There are 3 nested groupings, the coarsest first. Each group lies inside one group of the grouping before and may be the whole of it. The rows also spread widely along 12 directions, which tell nothing about the answers.
(in the rows, 128 means zero)
Some rows, each with its group in each grouping after it:
[141 153 121 139 147 141 191 145 135 101 105 162  66 153  69 141 157 174
 144 155 150 123 123 141 127 160  92 125 151 106  82 142 131] : ziran k184 ridi
[131 120  91 122 149  44 108 143 178  67  58 167 111 198  98 150  68 122
  97 125 113 185 127 127 143 167 145 124 119 124  97 155  94] : somi k604 Bos
[147 124 106 168 136  89 120 141 142 103 141 147 143 130 120 150 115 126
 135 146 133 152 109 129 135 144 122 122 115 128  72 175  93] : somi k907 galit
[160 141  91 185 170  67 116  84 139 129  91 174 143 130 177 149 107 143
 116 137 153 118 109 162 179 104 156 125  94 145  61  88 123] : ziran k715 ziri
[116 137  93 178 151 115 132 127 132 145  55 201 103 113 146 171 105 183
 135 167 151 147 123 150 111 124 136 111 163 146  63 115 129] : somi k323 zedi
[157 138 154 117 105 144 137 133 130 119 142 129 124 133 124  99 140 122
 123 117 117 140 119 108 101 145 115 133 134 121 149 129 133] : somi k604 mado
[146 139 123 156 107  97 121 134 142  96 110 145 122 148 137 132 127 135
 114 107 108 146 126 114 102 157 123  92 122 127 121 138  90] : somi k907 tuv
[179  69  99 148 123 112 141 122 149 109  99 149 130  93 112 136 101 129
  66 135 167 153 120 112  91 100 126 112 101 155 102 153  91] : ziran k715 kino
[122 112  98 160 139  78 134  99 169 106  86 159 119 142 148 175 102 117
 124 117 126 147 154 124 159 111 140 123 115 128  77 105 108] : ziran k184 pimu
[179 112 155  72 124 150 168 120 160 146 107 161 105 137  87  56 118 125
  72 121 155 161 137  96  97 126 122 176 128 129 149 113 153] : somi k907 nali
[149 147 110 104 138 118 117 144 134 116 126 102 139 146 125 125 121 132
 120 107 139  87 119 154 151 114 144 134 108 133 146 103 113] : ziran k918 Zop
[122 124 115 107 135 117 105 150 116 111 153 147 148 149 118 124  73 119
 116 168 127 130 134 100 131 147 165 113 132 117  88 135 136] : somi k604 rivug
[131 129 127 107 105 136 139 157 153 105 116 120 111 152 122 114  96 152
  97  97 116 121 181  78  79 133 123  80 121 128 146 110  74] : ziran k715 ziri
[121  84 119 156 100 118 122  72 143 127 106 164 139  99 170 143 112  68
  99 125 132 127 138 128 139  92 146 122 110 133 144 104 140] : ziran k715 kino
[152 169 153 157 109 111 125 107 142 141 119 130 135 129 192 133 162 129
 153  78  93 130 127 142 135 128 118 139 130 136 146  89 123] : somi k907 galit
[151 101 132  84 121 159 146 112 115 122 169 125 138 111 105 120 139  70
 126 154 150  92 112 130 167 104 148 161 110 120 134 123 188] : ziran k715 kino
[127 132 135 180  97 136 137  70  83 129 175 166 144  97 167 136 154  84
 144 172 130  98 100 132 141 136 133 108 124 106 108 117 180] : ziran k184 ridi
[ 96 116 110 125 112 105  98 143 131 132 136 139 174 113 142 160 104  95
 147 138 114 142 111 155 138 115 144 141 138 128 137 156 119] : somi k907 tuv
[175 159 121 179 133 121 133 118 106 143 143 176 149 112 122  80 139 156
 117 173 158 142  68 162 116 155 106 136 123 127 100 165 127] : somi k907 galit
[ 97 111 131 117 100 130 116 127 136 126  84 146 118 116 145 180 139  86
 151 114 106 133 113 165 139 114 135 157 165 134 175 121 160] : somi k604 rivug
[148 103 113 172  99 100 129 136 148  90 118 123 127 114 147 172 120 129
 113  98 115 139 137 104  87 119 110  74 111 142 121 150  60] : ziran k715 ziri
[111 143 148 131 134 150 171  87 137 146 120 175 100 127 138 149 159 100
 167 138 130 112 140 151 179 117 118 168 151 107 114  88 190] : ziran k715 ziri
[137 129 116 137 135  89 150 112 155 117 138 167 147 152 100 108 106 106
 111 156 146 172 115 134 147 143 109 155 117  99 101 157 118] : ziran k184 ridi
[161 124 107 119 142 113  97 130 139 126 135 127 148 138 145  96  96 124
  97 113 145  91 141 120 147 104 166 120  83 142 120  94 103] : somi k907 nali
[149 148 122 141 112 111 140 121 110 109 151 144 140 138 101 118 141 119
 126 151 126 132  84 147 128 159 112 127 121 107 125 162 137] : ziran k184 pimu
[130  97 114  91 119 123 143 156 154 131  84 126 135  97 123 187 111 142
 122 117 127 159 117 143  93  92 126 149 157 158 138 143 113] : ziran k715 kino
[146 146 131 111 129 115 128 124 135 124 128 132 134 146 160 120 100 144
 111 112 115 111 156  97 118 124 155 102 116 134 114  76 122] : ziran k715 ziri
[185 130 107 147 159 116 148 153 148 105 143 110 124 120 126 149 124 169
 128 119 149 117 147 105 128 102 131 105  97 148  49 119  77] : ziran k715 kino
[ 94 112 104 159 110  99 115 112 133 104 137 156 155 132 147 162 100  85
 127 147 114 134 131 133 141 130 136 105 123 112 112 144 118] : ziran k715 kino

New rows, each followed by its group in each grouping:
[112 141 134 109 111 131 120 140 136 125 129 130 132 134 144 140 132 110
 148 111 103 118 137 132 137 128 141 133 138 124 146 113 135] : somi k907 tuv
[102 102 125 120 106 130 110 133 130 140 161 148 167 108 139 131  88  92
 126 157 123 146 141 104 116 122 145 134 139 123 114 145 135] : somi k907 galit
[102 105 135 122 106 154 141 103 142 134 142 147 130 114 141 132 124  69
 130 130 130 108 157 127 152  97 134 140 126 113 148 102 154] : ziran k715 kino
[129 139 104 154 118  83 133 106 144 109  76 174 123 156 122 125 113 129
  97 130 127 153 103 156 127 150 117 125 126 118 141 135 114] : ziran k184 pimu
[123 139 111 158 115 111 128 136 130 137  93 156 134 113 159 154 110 165
 121 126 127 133 117 150  93 119 118 100 142 142 129 125  94] : ziran k715 ziri
[131 155 117 121 128 127 136 150 139 125 158 127 145 152 105  84 104 141
 113 129 138 121 140 126 133 128 115 128 109 108 129 128  93] : ziran k184 pimu
[148 136 139 131 113 124 124 112 129 138 139 147 143 122 152 107 131 110
 124 126 122 130 120 126 129 133 136 141 127 127 135 115 145] : somi k907 galit
[139 120 132 121 107 145 136 150 138 116 122 131 111 126 103 116 134 120
 118 116 132 124 129 128 110 134 112 131 130 128 156 148 112] : somi k907 galit
[149 169 111  94 147  99 119 145  93 115 174 116 167 146 135 160 125 142
 162 165 113 105  83 143 154 147 161 131 131 125  77 123 162] : ziran k184 ridi
[118  81 134  89  99 125 127 157 144 101  99 111 113 107 136 220 127 102
 153 102  95 148 130 116 109 111 144 138 166 151 134 136 142] : somi k604 rivug
[124 105 120 142 107 160 126 152 116  88 150 134 102 132  86 118 129  95
 123 148 143  97 130 119 134 142 122 104 119 111 136 154 122] : somi k604 rivug
[167 146 141 102 145 134 161 105 155 112 104 118  88 161 129 119 153 120
 127  83 136  89 154 123 170 116 139 150 108 123 128  57 153] : ziran k918 Zop
[141 117 122  87 111 141 152 136 126 123 116 134 122 130 100 116 118 135
 104 142 141 129 117 125 102 130 128 135 138 128 145 128 139] : ziran k184 ridi
[144 103 104 125 115 121 107 163 127  94  92 132 113 123 136 155  81 164
 100 128 125 129 141  87  70 132 158  66 130 156 105 135  89] : somi k604 Bos
[144 130 124 112 116 130 132 151 133 109 135 130 117 138 107 129 125 125
 131 136 123 134 126 107 115 142 134 122 134 125 112 139 131] : somi k323 zedi
[162 156 151 104 115  73 120 104 171 160  80 147 168 139 190 106 115 138
 103  74  89 197 120 129 104 121 139 165 139 148 159  83 118] : somi k907 tuv
[153 126 131 108 120 138 154 162 142 127 127 132 117 114  76 144 153 127
 148 136 139 163  88 149 118 130  96 171 152 126 126 176 134] : somi k323 zedi
[143 128 130 133 128 127 167 129 153 125 125 125 111 117 151 177 131 159
 152 109 115 142 167  90 110 111 125 118 143 135  68  98 114] : ziran k184 pimu
[ 69  89 115 108 113 157 155 157 175  96  99 126  81 132  97 190 125  93
 149 105 122 113 188 126 142 100 111 128 150 117 147 130 104] : ziran k715 kino
[ 86 127 121  91 131 119 147 147 162  95  97 149  92 179 109 167  96 125
 138 122 106 127 183 101 140 140 140 115 151 111 106 104 127] : ziran k715 ziri
[126 108 101 126 121 122 129 138 123 123 130 128 144 101 129 169 110 129
 133 142 136 119 119 135 120 102 139 121 129 138 108 138 119] : ziran k184 pimu
[120 123 111 167 107 140 124 165 143 133 116 131 123  94 134 159 129 152
 146 119 132 137 131 139  90 108 101 106 143 143 128 155  70] : somi k323 zedi
[101 126 131  86 121  99 113 133 171 163 108 166 177 149 143 100  56 117
 100 133 116 188 156 114 117 123 147 170 149 124 139 118 119] : somi k907 galit
[144 120 137 142 127 125 127 119 126 132 181 148 161 120 122 103 113  85
 130 160 140 150 118 119 148 128 128 153 119 107 100 148 141] : somi k604 rivug
[109 125 144 124 117 135 134 123 149 135 127 155 129 139 138 109 105 101
 125 123 117 148 160 112 135 125 130 142 140 111 135 107 133] : somi k604 rivug
[149 129 127 136 141 123 148 134 157 102 135 147 110 153  96 111 126 115
 126 132 142 134 144 113 153 143 117 143 114 113  92 139 118] : somi k907 galit
[130 128 139 100 137 141 166 118 135 150 130 148 134 106 132 161 135 121
 156 148 133 144 124 138 143 106 130 173 158 126  98 115 176] : ziran k715 kino
[146  94 137  76  81 161 156 152 104  94 169 114 120 120  89 134 117 118
 111 154 122 126 129  60  59 152 131  92 143 124 123 155 142] : ziran k184 ridi
[146 111 110 104 106 117 112 144 132  93 121 142 125 155  75  91 109  94
  84 140 140 131 100 129 122 154 131 128 110 120 166 161 126] : somi k323 zedi
[144 140 128 132 117 138 130 127 134 115 129 146 110 148 110  90 141 113
 113 117 136 102 124 139 134 143 120 126 111 116 158 124 126] : somi k907 nali
